There are 8 hidden switches. A switch that is on adds its own fixed numbers to the row, and there is some noise. The rows also spread widely along 14 directions, which tell nothing about the answers.
Some rows, each with its switches (1 for on, 0 for off) after it:
244 -176 57 -108 85 -14 11 -20 -71 -144 -58 -189 -405 100 -60 -146 -100 76 101 317 37 261 -100 -78 204 443 18 -294 -376 -195 233 -78 -95 35 -89 55 2 160 | 0 1 0 0 0 0 0 0
-287 -237 59 143 48 -249 232 -241 268 -360 -287 -55 -184 -233 4 -145 96 -19 153 -11 92 272 73 -330 46 38 -105 -43 -81 10 172 16 -10 -46 245 -29 -44 -221 | 0 1 1 0 1 1 0 0
265 -20 309 137 -76 -125 -188 162 -41 -81 35 -98 -371 197 48 399 -364 135 150 392 356 203 -153 -11 306 160 190 -211 -182 -454 302 -99 -180 151 122 42 187 -241 | 0 1 1 0 0 0 1 0
197 133 179 -247 253 -110 -241 -122 -326 67 5 6 -357 157 -61 -233 -129 146 336 223 102 61 151 184 290 218 -351 -11 -71 170 -430 13 -113 247 -80 90 -88 45 | 1 1 0 1 1 1 1 1
154 331 13 -149 140 126 -45 106 -159 230 -71 234 -358 79 167 -183 -35 245 118 143 -70 225 152 80 148 236 -94 -128 -124 155 -168 41 35 -73 -64 99 -239 97 | 1 0 0 1 0 1 0 1
2 -56 -95 95 11 -168 147 274 -46 192 -85 101 -157 -70 -197 -15 -124 385 193 156 -4 220 -18 24 120 137 93 -44 -160 41 -125 -23 -41 -13 46 -102 30 174 | 0 1 1 1 1 1 1 0
201 -41 110 -258 -283 -242 167 -250 195 -70 74 -413 -119 -168 50 238 -44 -303 -71 99 -3 347 121 -115 256 129 133 -189 -334 -20 166 -140 19 -293 9 114 -71 -94 | 0 1 1 0 0 0 1 0
-187 37 69 153 -20 -17 -100 291 52 346 102 192 -66 -108 -319 -46 34 365 -69 -141 46 127 146 14 -62 -237 74 -34 59 38 -57 -33 15 -105 162 6 83 -188 | 0 0 1 0 0 0 0 1
219 175 360 -237 -157 -25 -105 -14 117 -71 169 -93 -304 131 -207 514 -6 -47 -171 93 290 -11 -212 183 -3 151 219 -320 -51 -297 179 -110 -48 -57 -142 136 419 -221 | 1 1 0 0 0 0 0 1
-38 83 473 84 35 -377 -220 134 -119 -129 147 -252 -346 98 -110 104 -208 -31 211 22 244 -149 40 160 -5 22 139 64 -236 -238 119 5 224 75 -285 1 307 -560 | 0 1 1 0 0 1 0 1
28 170 25 -202 219 -215 -31 242 -167 84 -4 327 -354 -131 64 47 44 394 -53 79 -83 210 -164 222 -136 -30 -245 -176 238 233 145 -229 -166 -115 -199 95 9 -57 | 0 0 0 0 1 1 1 0
45 226 387 26 55 34 -391 -134 154 -138 100 9 -595 1 -166 -236 225 -63 -121 -20 133 198 -5 -84 -118 51 -194 -381 -132 -283 372 -222 -19 -64 -100 201 119 -370 | 1 1 0 1 0 0 1 1
76 -187 316 -212 -17 -119 -187 -297 -167 -229 50 9 61 72 -379 160 -47 96 316 -205 375 -261 230 177 305 53 60 220 -144 -37 -578 -20 74 34 268 114 317 -159 | 0 1 0 0 0 1 1 1
-30 -103 -14 -318 66 -464 228 -2 -46 -41 -89 -91 -205 -142 -33 23 2 103 -49 211 -88 169 -64 87 -85 98 -170 -74 113 389 -39 -7 -81 -82 -261 -20 47 -16 | 0 0 1 0 1 0 0 1
-86 90 -3 86 -71 -299 192 -38 172 107 53 36 154 -359 -130 194 41 69 -154 -164 -26 217 80 -47 -35 -216 47 227 91 180 -165 -137 17 -248 112 -64 0 -60 | 0 0 0 1 1 0 1 0
-218 114 -62 -142 86 -95 2 -205 109 80 -162 65 58 -117 139 -37 -113 -2 21 -69 -6 277 141 -290 149 -201 -326 78 366 369 -248 142 -241 155 308 -2 -209 -2 | 0 0 0 0 1 0 1 0
-79 229 81 -194 -177 -20 -31 -167 166 -158 -189 202 -211 -80 268 201 -114 6 178 -54 154 155 193 -83 307 122 95 -116 73 169 -306 254 122 -96 207 65 32 -227 | 0 1 1 0 0 1 1 1
25 -48 237 -259 106 29 -47 -284 59 -173 -26 92 -326 111 -174 -104 199 5 25 42 4 -72 64 202 -83 224 -93 -296 -161 -119 -79 -96 108 -75 -155 173 54 -155 | 0 1 1 0 1 0 0 0
66 -111 56 -181 -236 -454 226 101 37 -37 -21 -271 63 -212 -27 576 -244 65 63 -31 301 239 31 -26 354 -22 231 -27 -22 159 -1 -68 -35 -240 274 42 171 -126 | 0 1 0 0 1 1 1 1
-306 136 43 -159 222 127 36 -13 94 153 -333 212 -161 220 196 -36 -59 79 126 -124 47 71 -38 -194 -95 -84 -285 -238 299 146 95 57 -139 207 214 70 -111 -28 | 0 1 0 1 1 1 0 0
-217 222 59 250 44 -279 313 213 163 268 -66 44 -99 -164 215 184 -72 59 -5 94 -95 383 67 -91 -51 -158 -2 179 100 109 -15 60 -7 -44 -46 -207 -211 -84 | 0 1 1 1 0 1 0 1
93 59 -86 -244 -382 -64 -137 -93 178 -251 -146 -99 -160 -210 -59 -79 -232 -36 17 -239 -104 142 -60 -334 158 264 230 -152 -191 164 151 94 158 -183 -101 188 364 14 | 0 1 1 0 1 1 1 1
-50 -45 -90 -356 -291 -346 349 -163 294 -169 -30 -148 -31 -316 -175 265 83 -79 -108 33 -13 178 -14 1 86 176 197 -67 43 391 -293 224 62 -224 -121 -135 316 51 | 0 1 1 0 0 0 0 1
-58 59 16 -366 -93 -244 86 -1 64 209 61 -386 -147 -47 62 119 -79 -146 -33 125 113 349 211 -188 262 -53 -118 -289 55 316 -52 144 -137 -34 145 -12 -169 -52 | 0 0 0 0 0 0 1 1
-47 -40 413 -170 161 -242 114 -272 83 -87 -24 204 -163 167 -201 463 211 70 45 164 340 -151 -46 350 -169 -124 -214 -84 203 -129 -218 -221 -165 91 141 45 107 -280 | 1 1 1 1 1 0 1 0
1 -13 -2 154 222 -127 166 -92 5 9 -179 145 -6 -147 74 -192 -30 97 -122 -85 -262 203 -79 -186 -218 -39 -203 274 -32 55 188 -282 -51 -81 -95 54 -206 138 | 0 0 0 1 1 0 0 0
-171 10 62 0 69 -260 204 39 80 -41 -175 321 -157 -186 116 181 24 225 -4 25 -9 298 -98 -60 -62 -133 -209 104 297 211 -6 -41 -197 -23 89 -51 -27 -61 | 0 1 1 0 0 1 1 1

New rows. What belongs after each?
72 -158 37 -46 128 -75 84 -65 -194 -224 -233 247 -252 -58 103 -189 -46 303 262 -10 115 128 283 -73 281 259 -2 4 -330 56 -151 -76 149 -248 295 129 -242 -14 | 0 0 0 0 0 1 1 1
63 -94 -106 -129 72 88 109 -130 -84 -249 -425 329 -100 -26 212 -138 -224 268 217 -108 -64 117 9 -179 225 358 6 82 -92 181 -143 55 50 -70 174 162 -61 234 | 0 1 0 0 1 1 0 1
246 3 368 -193 102 -113 -281 -385 -135 -257 -185 -6 -213 305 209 116 -293 -179 181 105 70 -85 -201 -59 27 48 -316 149 59 -103 129 -208 -230 346 -110 211 135 -106 | 0 1 1 1 0 0 1 0
-109 -244 378 -83 84 -242 -191 -310 10 -295 -14 -54 -172 142 -439 -170 169 -47 102 -88 207 -270 81 -49 -221 -82 -169 50 -95 -94 -94 -120 42 124 -4 40 289 -273 | 0 0 1 1 0 0 1 1
144 -36 -40 -344 -136 26 -20 -79 -9 150 40 -181 54 -25 -211 20 -55 12 -67 -153 -85 141 19 -170 92 -21 -25 -162 -135 111 141 -223 -102 -124 74 235 23 177 | 0 0 0 0 1 1 1 0
-27 -202 213 -106 208 -296 174 52 -163 41 48 -110 -25 145 -358 205 -49 161 137 129 182 -108 -43 195 -28 44 -52 131 3 -29 -285 -44 -95 195 -80 -113 162 71 | 0 1 0 0 1 1 0 1
24 290 245 198 124 115 -239 -353 159 -96 92 312 -247 -173 -6 -125 228 80 138 143 4 248 243 160 249 104 -170 58 30 -187 -470 49 18 54 52 26 -95 -242 | 0 1 1 0 1 1 0 0
226 -9 123 -108 76 88 -284 -249 -31 -324 36 305 -380 -185 -388 -353 350 228 -61 -10 -36 152 -85 -63 -54 194 -264 -107 -113 -51 20 -239 -178 -82 -70 196 219 69 | 1 0 0 0 0 1 1 1
176 32 153 -90 -18 -217 -17 143 3 -41 -66 -51 -313 76 -83 201 -124 104 -68 209 -58 139 -432 -11 -173 150 -65 -154 68 -65 376 -188 -211 133 -357 31 359 70 | 0 1 1 1 1 1 0 1
3 -10 106 52 -145 142 -116 188 36 38 -143 100 -100 184 -143 98 -260 219 51 -151 79 -100 -55 -229 -50 81 279 -136 -194 -258 293 -39 130 12 90 166 227 -80 | 0 0 1 0 1 1 0 1
-8 -12 -105 -287 -161 -24 147 60 116 284 55 67 53 -143 -434 124 79 258 -107 -119 -54 78 5 186 -3 20 147 -175 -20 234 -202 -56 -7 -214 24 90 199 98 | 1 1 1 0 1 0 0 0
-230 21 156 -25 92 -452 141 404 1 16 26 -150 -468 -70 -38 207 -42 216 156 231 375 241 22 127 133 78 104 -340 45 80 94 163 12 -63 17 -197 150 -383 | 0 1 0 0 0 1 0 1
-340 -7 375 -393 170 -138 -139 -65 -27 -202 -125 63 -403 229 -69 -58 100 10 175 -298 312 -292 148 100 -184 -51 -136 -353 39 73 45 24 211 -34 48 166 152 -487 | 0 1 0 0 0 1 1 1
42 -131 42 -2 -149 -202 213 -141 78 -309 -297 216 -48 -75 -53 273 -104 214 176 116 298 -26 37 -58 197 220 253 170 -95 84 -322 145 82 -96 305 -53 233 -76 | 1 0 1 1 0 0 0 1
108 -143 211 -124 33 157 -140 87 -15 6 -87 129 -282 309 -301 132 -14 254 35 137 132 -19 -251 -7 -62 152 -30 -380 -40 -311 262 -183 -205 195 34 183 302 55 | 0 1 1 0 1 1 0 1
33 -205 -5 -412 2 -506 246 78 -178 -89 -99 -96 -121 -62 -128 141 -84 158 71 49 -33 -36 -142 124 -135 56 -58 -36 -27 331 105 -159 -63 -117 -234 43 187 15 | 0 0 1 0 1 1 1 0
352 142 309 -202 -49 84 -348 -178 40 48 210 -54 -204 74 -255 231 118 -18 -97 17 87 154 -151 116 67 -2 -153 -287 -4 -277 187 -413 -246 13 -39 273 254 -47 | 0 1 0 1 1 1 1 0
199 25 57 6 183 -87 -172 -96 -130 -136 -157 18 -388 -39 259 -212 -266 152 178 304 66 412 35 -96 442 320 -238 -64 0 98 -61 39 -189 143 73 78 -145 11 | 0 1 0 0 1 0 0 1
171 -202 80 -183 -141 -89 129 -98 90 -221 -88 -31 -154 40 -216 252 -58 72 -1 142 85 26 -221 14 21 268 191 -164 -170 -130 121 -99 -72 -53 -72 58 347 77 | 0 1 1 0 0 0 0 0
-112 -98 81 367 111 -58 -140 -171 94 -101 -89 -11 -132 -72 -241 -400 57 107 262 129 73 222 185 -311 176 37 -158 134 -153 -163 -151 50 -84 236 243 -118 -32 -85 | 0 0 1 1 1 1 0 0
-90 127 -108 98 -24 -309 418 74 203 157 93 -101 -58 -355 -46 72 135 39 -114 226 -244 434 82 -39 -18 35 60 77 -84 115 -110 41 17 -182 -202 -221 -223 89 | 0 0 1 0 1 1 0 0
-135 53 287 -302 111 -220 164 128 -140 147 -30 78 -127 255 4 341 -25 115 47 23 87 -240 29 267 -255 -97 -6 -67 82 82 -58 -21 94 -5 -175 39 35 -215 | 0 0 1 0 0 1 0 1
77 -108 0 -283 -92 -277 205 -12 -84 -114 -302 220 -137 -44 175 276 -107 273 196 51 173 74 119 85 209 135 66 -112 -35 268 -142 -89 77 -299 276 140 -13 -92 | 0 0 1 1 1 1 1 1
-57 58 130 -33 -12 133 163 -185 240 31 -117 -84 -147 33 148 77 -2 -118 -46 -9 53 271 245 -205 176 150 80 -278 -220 -184 51 17 127 -187 242 122 -317 -75 | 0 1 0 0 1 0 0 1
307 223 314 28 4 -226 -212 -82 -134 -117 166 271 -69 -299 -65 227 -38 147 -159 -272 -76 107 -186 188 -90 -180 -118 430 59 -3 124 -476 -117 -191 -217 270 249 -172 | 1 1 0 0 0 1 1 1
158 -36 -10 89 -5 -111 13 -253 195 -297 -117 -67 -350 -319 34 -146 139 33 99 229 79 585 19 -208 392 294 -148 -208 -132 -24 102 -106 -181 -121 197 25 -15 -7 | 0 1 0 1 1 1 0 0
-214 -109 218 75 178 -379 155 95 20 -30 -5 89 -210 -60 -303 29 163 189 50 -26 63 -33 -90 150 -313 -133 -116 -1 5 -40 98 -236 5 -47 -131 -56 136 -210 | 0 1 1 1 1 1 1 0
-313 -57 104 1 -14 230 68 -258 264 -26 -320 134 -79 112 -116 -234 182 0 126 -267 115 -46 291 -334 -86 -58 -10 -261 -216 -114 121 -13 180 -89 455 174 -165 -218 | 1 0 1 1 1 1 0 0
150 -41 28 -13 91 -283 50 74 -86 -91 26 -132 -134 -98 -164 -62 -159 85 -123 118 -172 131 -293 -77 -176 147 -24 146 -93 10 225 -154 -108 54 -424 -27 168 161 | 0 0 0 0 1 0 0 0
33 -134 -37 -267 -141 -286 98 -34 -23 65 -222 2 158 -156 -161 147 -173 144 13 -304 -9 52 -158 -88 -16 -176 -112 201 170 457 120 -214 -181 -73 82 214 327 45 | 1 1 1 1 1 1 0 1
141 -305 348 -36 111 -1 -46 -442 75 -233 85 -344 -231 15 -353 -249 327 -226 24 62 83 223 154 -174 113 121 -257 -151 -402 -361 186 -310 -135 -11 115 172 -95 -28 | 0 1 0 0 0 1 0 1
107 46 330 -16 203 -65 -243 -202 -28 -190 -2 -59 -507 14 -24 -290 171 -16 109 69 84 196 116 30 85 191 -243 -265 -208 -183 173 -215 43 -62 -80 192 -23 -265 | 0 1 0 1 1 1 0 1
284 -5 140 -213 36 -277 54 21 -123 -24 30 -155 -230 78 -10 166 -166 22 -113 344 -146 117 -251 69 -111 199 -85 -20 -39 3 187 -166 -161 78 -443 65 91 114 | 0 0 1 0 1 0 0 1
280 102 62 -57 -17 -74 -194 13 -149 49 -211 66 -306 -31 360 -81 -368 180 169 94 -43 333 98 -11 382 231 -47 -70 -139 134 115 -125 31 -134 43 281 -109 -122 | 0 1 1 1 1 0 0 1
-95 15 253 -6 -134 -168 154 -233 351 -5 35 -28 -63 -133 -85 373 214 -157 -111 -27 149 214 94 -10 -20 -174 3 -115 20 -122 30 -184 -53 -181 227 11 4 -267 | 0 1 1 1 0 0 1 0
-108 256 10 -391 -164 -102 -42 -81 130 -244 -218 363 -148 -179 196 268 -32 98 -97 -328 39 13 -126 -96 -96 -27 11 -82 381 389 -6 86 36 -186 20 142 326 -169 | 0 0 0 0 0 1 1 1
39 131 278 -83 -37 63 -195 -192 209 58 104 -49 -270 12 -265 -140 281 -138 -185 -107 -160 174 -39 -138 -246 -79 -238 -265 -80 -194 310 -311 -71 -40 -197 213 69 -68 | 0 1 1 1 1 1 1 1
-58 -59 76 178 4 -410 172 337 -59 -84 -97 68 -308 3 -67 272 -178 387 316 329 375 48 56 127 180 193 320 -112 -199 -125 -120 93 143 -66 149 -187 125 -248 | 0 0 1 1 1 1 1 0
189 41 -25 -354 -84 -203 -202 146 -248 95 47 -18 -55 -28 -271 4 -194 232 104 -175 -2 -90 -112 98 43 32 34 78 -10 339 -101 -108 -41 -24 -190 89 428 105 | 0 0 0 1 0 1 1 0
-98 -104 101 299 25 -208 -9 -76 148 -210 41 -306 -260 -255 -199 -278 46 -29 219 115 177 399 193 -283 345 137 38 7 -317 -147 10 105 9 3 150 -171 0 -178 | 0 1 0 0 0 1 0 0
64 3 71 -316 149 -202 63 -24 -201 200 -42 -154 -63 184 -29 -6 -227 28 92 27 -55 -6 76 88 52 88 -150 36 -58 246 -256 -43 2 79 -140 54 -109 187 | 0 1 0 1 1 0 1 1
-5 195 292 120 -93 -238 213 -47 171 -140 -8 -110 -158 -21 69 402 -24 -164 -62 58 184 96 -3 -180 -92 2 180 62 -180 -261 180 -65 104 -105 16 -57 -23 -209 | 1 0 0 1 0 1 1 1
168 336 112 -36 -148 -105 -166 8 123 -134 43 209 -300 -237 60 183 -7 102 -50 -48 31 280 -110 12 133 148 71 -51 82 52 -41 -35 24 -178 -117 38 277 -106 | 0 1 0 1 0 1 1 1
85 248 404 -113 3 -244 -301 63 -160 115 176 -15 -193 130 -85 199 -155 19 98 -59 79 -144 -10 267 -85 -128 -62 134 45 -12 -94 -124 50 113 -308 83 296 -296 | 0 1 1 1 0 1 1 1
-3 98 -23 -308 -7 -29 -105 -379 72 126 -59 -106 -70 -70 30 -248 114 -154 106 41 -139 334 245 -228 229 -98 -459 -48 115 384 -249 47 -251 109 139 56 -220 70 | 0 0 1 1 0 1 1 0
-78 -62 -29 222 -98 -98 144 45 264 -159 -222 -64 -285 -56 -206 -87 -54 110 108 222 99 272 -169 -383 35 266 82 -134 -164 -123 149 157 -94 160 68 -147 194 95 | 1 1 1 1 1 1 0 1
35 389 220 -34 133 199 -138 188 -43 244 29 176 -344 226 3 -70 -43 104 -20 -110 -105 -33 -120 88 -259 75 10 -137 -169 -206 269 -159 99 14 -317 134 21 -62 | 1 1 0 1 0 1 0 0
-307 -125 221 -254 174 -269 423 -130 115 -88 -232 136 -110 139 -157 266 180 41 -25 -93 225 -189 -15 74 -362 -52 -119 -125 109 77 -92 -82 33 -50 120 -16 -18 -91 | 1 1 0 1 1 0 1 1
-191 -56 50 -172 -169 -436 125 -82 235 -132 -135 -332 -281 -179 21 -13 -68 -145 59 44 134 277 128 -223 128 74 -3 -282 -71 255 115 100 79 -149 49 -32 68 -256 | 0 1 1 1 1 0 1 1
15 60 158 -115 -277 105 -92 -344 250 5 -91 112 154 -72 -160 148 73 -113 -131 -340 63 23 132 -282 -15 -224 -13 72 3 32 -8 -151 -29 -151 365 247 92 -119 | 1 0 1 1 0 0 1 1
39 90 -68 -56 -249 81 117 -20 364 90 -19 78 -78 -143 -131 241 28 31 -263 48 -124 372 -212 -218 -39 31 106 -264 61 -91 199 -82 -183 -79 34 40 104 161 | 0 1 1 0 1 0 1 0
-219 174 95 112 -226 -206 33 -41 260 -109 -96 240 40 -225 -40 209 -52 60 -59 -304 86 -44 101 -137 -103 -143 271 213 70 120 -183 109 260 -212 115 -49 236 -291 | 0 0 1 1 0 0 1 1
